The rows of a group lie close to one hidden flat surface of 9 dimensions, which may be shifted away from zero. Surfaces can cross.
Known rows, each followed by its group:
[  2  -1 -17   1  -1   2  -9  12   9  -5   0 -25 -14   5] => j761
[  8   3  13   6 -16   7  -5 -18  -1  -3   1  20   6 -18] => j214
[  4  -4   0   3  -9  11   0 -23   0   1  13 -12   8 -11] => j700
[ -7 -12  -3 -16   3  -1   7   7   1 -26   7  -1  10 -10] => j700
[-19  -6  -2   3  13  12   1  29   2   0 -13   4  -7  15] => j550
[ 13  -3  -1  -1  10  -3  -1   7  11   7  -4 -11  -9   8] => j187
[ -6  -5  11  12  -2   9   9   4 -10  10   4  16  15  -6] => j154
[-13  -9  -6  -2  -5  -7  -1  -4   2  -7   5  -6   1  -5] => j384
[ 23 -15  18  12   3   7   9  -4  -7  16   5   1  13  -6] => j384
[  4   0   6  -9   3  -6   6  -4   4 -14  -2  -3   3  -9] => j187
[ 15  -2  -3   7   0   5   2   0  -8  10   6 -19   2   2] => j550
[ -5  19 -11   1 -16  15   7  19  13   4  -1  -4  -6   3] => j214
[  7 -12  11  25  18  -3  -5  10   4   4  -8 -12  -4  -4] => j154
[ -5  -7  -6  -4   6   9   7  -1  13  10  20 -16   3   6] => j761
[ 17   8  12   3   3  -4   4 -20  13  12   6  -1   4  -6] => j550
[-11  -3   1  -5  -2  -5  -1 -18  -6 -11   9   3   9 -12] => j187
[  1   4  13  14   4  -2  -1  -5   9  -1 -11   5   5 -14] => j384
[-19   4   3   2   1   3  18  27   9  -1 -12  13   4   0] => j154
[-15   9  -5  -6 -17   6   8  -6  -4   1  12  15  14  -6] => j154
[-17  -5   0  -1   5  -8 -12 -22   1   3   4   3  -7   5] => j700
[-16  -5   8  13  20  10   8   3  19  -3   2 -15   8 -10] => j154
[-6 -6  4 -7 -4  4  1 -6  4 13  7 15 -9 16] => j214
[-10 -17  -9   2 -14 -11   0   9  -6   5  -2  -1  -6   8] => j384
[ -8   7  -9   2   1  -4   0   3   5  -7   1 -21  -6  -2] => j761
[  5  17  12  16   2   4  -3 -14   6  -1  -9   0   6 -20] => j214
[ 1 11 -1 -6  6  6 13 -3 -4 15 16 -7  1 14] => j187
[  4   4   3  12   2   9 -13  -6   3   6   2   4  -2  -3] => j550
[-15  -1   4  -1   3  -7  -2 -15   4   1   3  11   1   0] => j154
[ 13 -12  -5  -3  -6 -10 -14   4 -15 -11  -7  -3 -13   6] => j154
[  5  10   4  -6  -3 -12   4  -4  13   0  -8   5  -4  -2] => j550
[ 4 -8  3 -9  3 -5  2 -7  0 -9  2  3  0 -3] => j700
[-28  14  -1 -10  18  -6   3 -14  -2  -9  -2  -9 -10   9] => j187
[  9  -4  17  -3   9 -13   1 -15   2  18  -1  17  -3   9] => j384
[  7  -9   3  -8  -1   9   5  -1  -5 -15   4  -5   7  -9] => j154
[-2  3  5  9  1  8 -1 -2 -5 12  2 10  6  2] => j550
[  1   1  -9 -16   4  -9   8   6  11  -3   3 -14 -12  14] => j187
[  4  10   6   2  -3  -4  -1   4   1  -1 -12  16  -2  -3] => j154
[ 11 -13  15  -3  11  -2   1 -34  18   0   2 -20  -5  -5] => j700
[  5  21 -10  -1  -8  -4   4  -7  -4  19  10  -5   0   8] => j214
[ -9  -7  -4  -9 -10 -11   4  -2 -13 -16   3   0   4  -6] => j761
[  2  12  11  -5  16  -2  12 -15  21  24   6   4  -2  11] => j154
[  6  -6  12   6   7  -1   0 -10  -1   5   0  11   8  -7] => j187
[  3 -18  -7   5  -9  -5 -15 -14 -25  -6   8  -7   1  -6] => j550
[-9  8  4 10  6  9  2 -6 -3 17  4  4  5  4] => j214
[ 1  3  4 -7 10 15 20 24  6  2  1  3  7  7] => j384
[ 12 -10  -8   4  -3  12  -1   9 -12   2  10 -13   4   2] => j761
[ 15  -4   1 -10  -3  -2   9  -4  -6  -8   3 -10   6  -7] => j214
[ 4 -7  5 -9  8  0  2  0 -2 -1  3  7  1  5] => j384
[  6   0  -3   7  -2  -3 -12  -8   3 -14  -4 -13  -5 -15] => j550
[ -9 -12   2  -4   7  -6  -9 -18   0 -10   5  -1  -2  -4] => j700
[16 -8  6 -9  2 -6  8  8  2 -7 -8  1  0 -1] => j384
[ 20   2  10  -7  11  -4   5   0 -12 -11  -9  -7  -4   1] => j187
[ 10  -2  -2   1  12   7  10  12   0  18   8 -16  -3  18] => j761
[ 16 -10  -2 -17  -5   2  10   8   9  10  10   3   0  12] => j761
[  7  -9 -10 -10  -6   6  -4  -1  24  10  12   4  -3   6] => j761
[  8 -10  -5 -13   0  -3  11   3  11  -4  13 -13   2   0] => j187
[-11   6 -15  -2 -25   5  -4  -1  -7 -13   2   1   4 -13] => j700
[ -3 -12  11   1  15 -10 -11 -14   7 -10 -12  -1  -8  -5] => j550
[ 2 -2  8 -8  8 -7  8  5 16  3 -6  6  2  4] => j187
[  4   6   5   3 -13   0 -11  -6  -2  14  -3  22 -13  10] => j214
[  3  12  16 -11   8 -18   6  -6  16  -8 -12  22   3  -8] => j700
[  7 -14   0  -4   4 -15  -9 -13  -8   3   5  -4  -9   8] => j761
[ -9  -1  -3  -2  -1 -10  -4   1   4  -2  -3   2  -8   4] => j384
[-10  -1   3   8  16   4  13  18   7  -2 -18 -21   3   0] => j550
[-16  10  -7  -1  -3   3   0  16  11 -10 -15  -2 -12   4] => j214
[-7  5  3  7 -2  6 -4  2 -7  4 -7  9  2  3] => j700
[-6 16 -1  4 -6 -1  5  1 -7  1 -5  4  9 -5] => j214
[11 15  1 -2 -1 -2  2  3  1 -1  4  7  7 -6] => j700
[ 12   5  -6 -10 -13  -7   4   3  -2   4   4   4  -1   3] => j384
[-14   5   3   7  -3   7  -1  -1  -2   6   0  16   7  -1] => j550
[ -7  12  -8   4 -11   7  -2   0   7   8  -5  -8 -10   8] => j700
[-6 -1 -1 -5 -9  9  2  8  6 -3 -1  6 -7  5] => j214
[ 13   5   9   0   9   2  -4 -12   1   1   6   4   4  -5] => j384
[ -7   4  -5   3  11  13   5   3   8  11  10 -14  -2  10] => j154
[ -3   8  -1  -1  -6 -22   0 -13 -17  -3   0   0  -4  -1] => j761
[-11  12  -6   5  -5 -10  -5 -12  -1   2   3  -5  -4  -3] => j761
[-14  -1 -10   2   6   0  -3  11  15   7   3  -9  -7   9] => j187

New rows. What belongs after each?
[ -8   5  -8   8   2   0   1  -2 -11   4   8 -18  -1   1] => j761
[ 13   4   1   3 -22  19   8   6 -10  -4  -1   2  13 -15] => j700
[  2  10  -5   4   4   3  12  16 -19  -5  -7 -15  15  -7] => j214
[-20  -1   6  -6  -6   3   8 -11  15  -7  -7   1   1  -6] => j700
[-20  10  -1  13  -5  11  -6   5   7  -6 -10   6  -3  -8] => j214
[  8  15  -5   9   9   9 -17   8  -5  -8  -5  -4  -8  -3] => j384
[  0  -9  -3   4  -5 -14  -9  -8  -5  -1   4   0  -5  -2] => j154
[ -3   8  -1   1   4  -2  13   4  -1   4   4 -12   0   3] => j761
[ 13   1   0  -2 -24  11   4  -3   2  -9 -15  -9  -4  -9] => j700
[ -2  -7  10   6   2  20   9  -3  12  -2  -9 -16   3  -7] => j700
[ 13  16   5 -10  -5  11   6   9  -2 -11 -17  13   4  -4] => j154
[ -6  24  -3  -2  11   4 -11 -14  15 -14   8  -3  -2 -12] => j384
[-13 -18   4   2  13   7 -11   0  -7   2   2  13  -3  11] => j550
[  0   2  11  16  -4 -14  -1 -12  15  13 -12   0  -3  -8] => j384
[ 13  15  -3  -8  -4   7  14   9  -8  -8   4 -12   4  -2] => j187
[-17  14  -1  17  -7 -20  -5   5   8   8 -10  16  -6  -4] => j154
[ -5 -10  -1 -17  -5 -10  -1 -11   7 -13   2   1 -10   1] => j214
[  5  11   6 -14   5  -4  13 -20  -6   2  14  -4   3   3] => j187
[  0  -1  -4 -13   6 -11  -7  -4   6  -9   3  -1 -12   7] => j384
[ 11 -19   4   7  -8   2   7   3  -6  -4   2  -9  10 -13] => j384
[  5   3  -5 -13  -1  -6  20   7   3  -5   9 -18  -1   2] => j761
[ -1  -7  -2   4 -12   3 -14 -16 -10  -6  -6  -1  -3  -5] => j700
[ -8   2   0   0  27  14 -15  -4   0 -13   8  -6  -2   0] => j384
[-13  -6  -4 -12   9  20  -5  13 -23  -8  -8  10  -1  18] => j154
[-14   0  -2   7  13   1   2   2 -13   0  -4  -9   7   0] => j214
[-12   2  -2   7   6   4 -11 -17  -7  11   9   2  -2   7] => j154
[ -3  11   1  -6  -3  -5  -3  -9   8 -12   2   6   3 -11] => j384
[  2   0  -7 -14  -5 -14  13  10 -13  -4  -1  -6  -6  12] => j761
[ 21   1   9   7 -14 -12   0 -12  -2  -2   5   7   8 -21] => j154
[  0 -18  11  -8  12  -5  24  -3 -22  -8  13 -15  13  -2] => j761
[ -1  12  -7 -11  -4 -11  14  -6  17  16  10 -13  -3   9] => j550
[ -2   3   4  -1   9  13  12  -1 -12  -5   9 -10  10  -3] => j187
[ 13  -7  -8   7 -25 -13   2  11   0  -3  -8 -14  -5  -9] => j384
[-6 15  8 -1 12  3  4  0 15 -5 -4 10  5 -6] => j384
[-13   2  -3  18   0  21  -9  10   2 -10  -7  -8  -3 -10] => j214
[-3 -5 -8  1  1  7 -6  1 16  4  7 -9 -3  1] => j761
[-10   5  -9   1 -19  -7  -8  -4  -6   6   5  20   6  -2] => j187
[  0   0   3  22   1   7   3   7   6  16  -4 -11   3  -4] => j384
[  5   0  -6   0   9  15 -14   3 -22  -4  11   4   1   7] => j384
[  3   0  22   6  31   1  21  11   0  11 -10  -9   2   9] => j761
[  2   0   1   1 -17  -7  15   2   8  12   0   2   6  -4] => j384
[-13  -8   5  -6   3   2   5  -7   8   3  -4   1  -3   9] => j700
[ 13   3  13  13  11   1   1  11  18   6 -19   6   4  -7] => j187
[-17   5 -10   3   9   2   7  -1   9   3  12 -27  -4   4] => j761
[-24  -7  16  10  20  -8   2   7 -17 -13 -23   8   1  -1] => j761
[-15  22   0  -5  -7  20   3  -3  -3  -7  -4  19  14  -9] => j154
[ 16  -2   7   9   0 -14  -5   3  -3  12  -4   5  -8   5] => j154
[-12   1 -21  -2 -23 -18 -11   0  -2  -4  -1  -6 -13   3] => j384
[  6   4   4  -9  -4   4   8  -1   0 -14   6  10  13 -16] => j384
[  3  -1   4   5  14   6  14   6  -4   4   7 -23   2   4] => j761
[ -1  -6  -9   1  -7   3 -12   0  -9  -5  -1 -12  -9   4] => j700
[  1  -7  -3  -1   3   6  -2 -16  18  14  20  -7   4   0] => j761
[  3 -10  -6   2  -3   6 -12   1   9  -8   0  -5  -1  -8] => j761
[-19   5  10   4  19  -5   6  -7  -6   2  -8   2  12  -2] => j214
[ -8 -12   5   8  11 -12  -5 -11   8   9  -2  -6  -7   6] => j384
[ 7  8  2 -2  1 -1 11  6 -1 20  5  4 -1 15] => j761
[ 11   2   1  -8   4  13   8   2   2 -11  13  -6  12 -11] => j384
[-13  24 -16  15   9   7 -22  -5  13  -7   3 -20 -12  -7] => j384
[  7 -16  -5   8  -8   3  -4  22   4   3  -4   7   6  -5] => j187
[ -2  -4   1   8   0   9  -1 -11 -17   7  11  -3   9  -2] => j214
[-18   8  -4   5   0   5   6   3 -22  22   5  14  10  13] => j214
[ -4  -1  -6   8  -9 -10  -2  -3  14   1  -3 -15  -5  -8] => j384
[  8  -6   3  -4   2  -4  11   0 -10  -8   5 -12   7  -6] => j761
[ -2   7  -2   0  -1   7   1  -5  15  17  11  -6 -13  13] => j214
[  9   2   9  -3   6  -1   7   6   2 -12  -6   9   9 -11] => j700
[ -2  13  -5  10   1 -11  -6   4   7  17  -5  -1 -16  12] => j154
[ -5 -16   1  -1  -1  12   2   0   0  -3 -10 -15  -5   6] => j700
[ -4 -29   1   3  21   9 -20   3  16   7  -2   1 -10  14] => j761
[  2   1  -6  -5   2 -15 -17 -20   2  -8  12  -4  -7  -4] => j700
[ -3  -7  -3   4   4  -9   8   4 -12  -2 -12 -24   1   1] => j550
[-7  8  0  5 10  9  3  9  6 -4  3 -2  8 -6] => j700
[ -4   1   4   3   9   3  -5 -13 -26  -1   4  -3  -1   4] => j187
[-17  -7   5   1   7   3  -7   0   3   9  -5  12 -14  18] => j214
[ -3  -3   4   2  -1  -5   1 -23 -10   4  17  -4  10  -8] => j761
[ 8 -1  0 -7 10 -3  3  7  4 -4  2 -3 -2  3] => j700
[-11   1   2   0  -7 -14  -2 -23  -4   2   2   5   6  -7] => j550
[ 0  8  0  1  6 -5 -5  6  5 -9 -9  5 -4 -6] => j700
[ -3   4  -8 -11  -5 -11   6  -4  31  -6   6  -8   0  -9] => j187
[ 22 -29   6  -1   8  -7   8  12  -3  -4   4 -15  -3   2] => j154
[ -7   8   7   7  -5   7  -1   2  -1  -1 -18  11  -1  -3] => j700
[-18 -12   8  -6  11   6   6  -8  16   9  -9  -8 -11  18] => j700
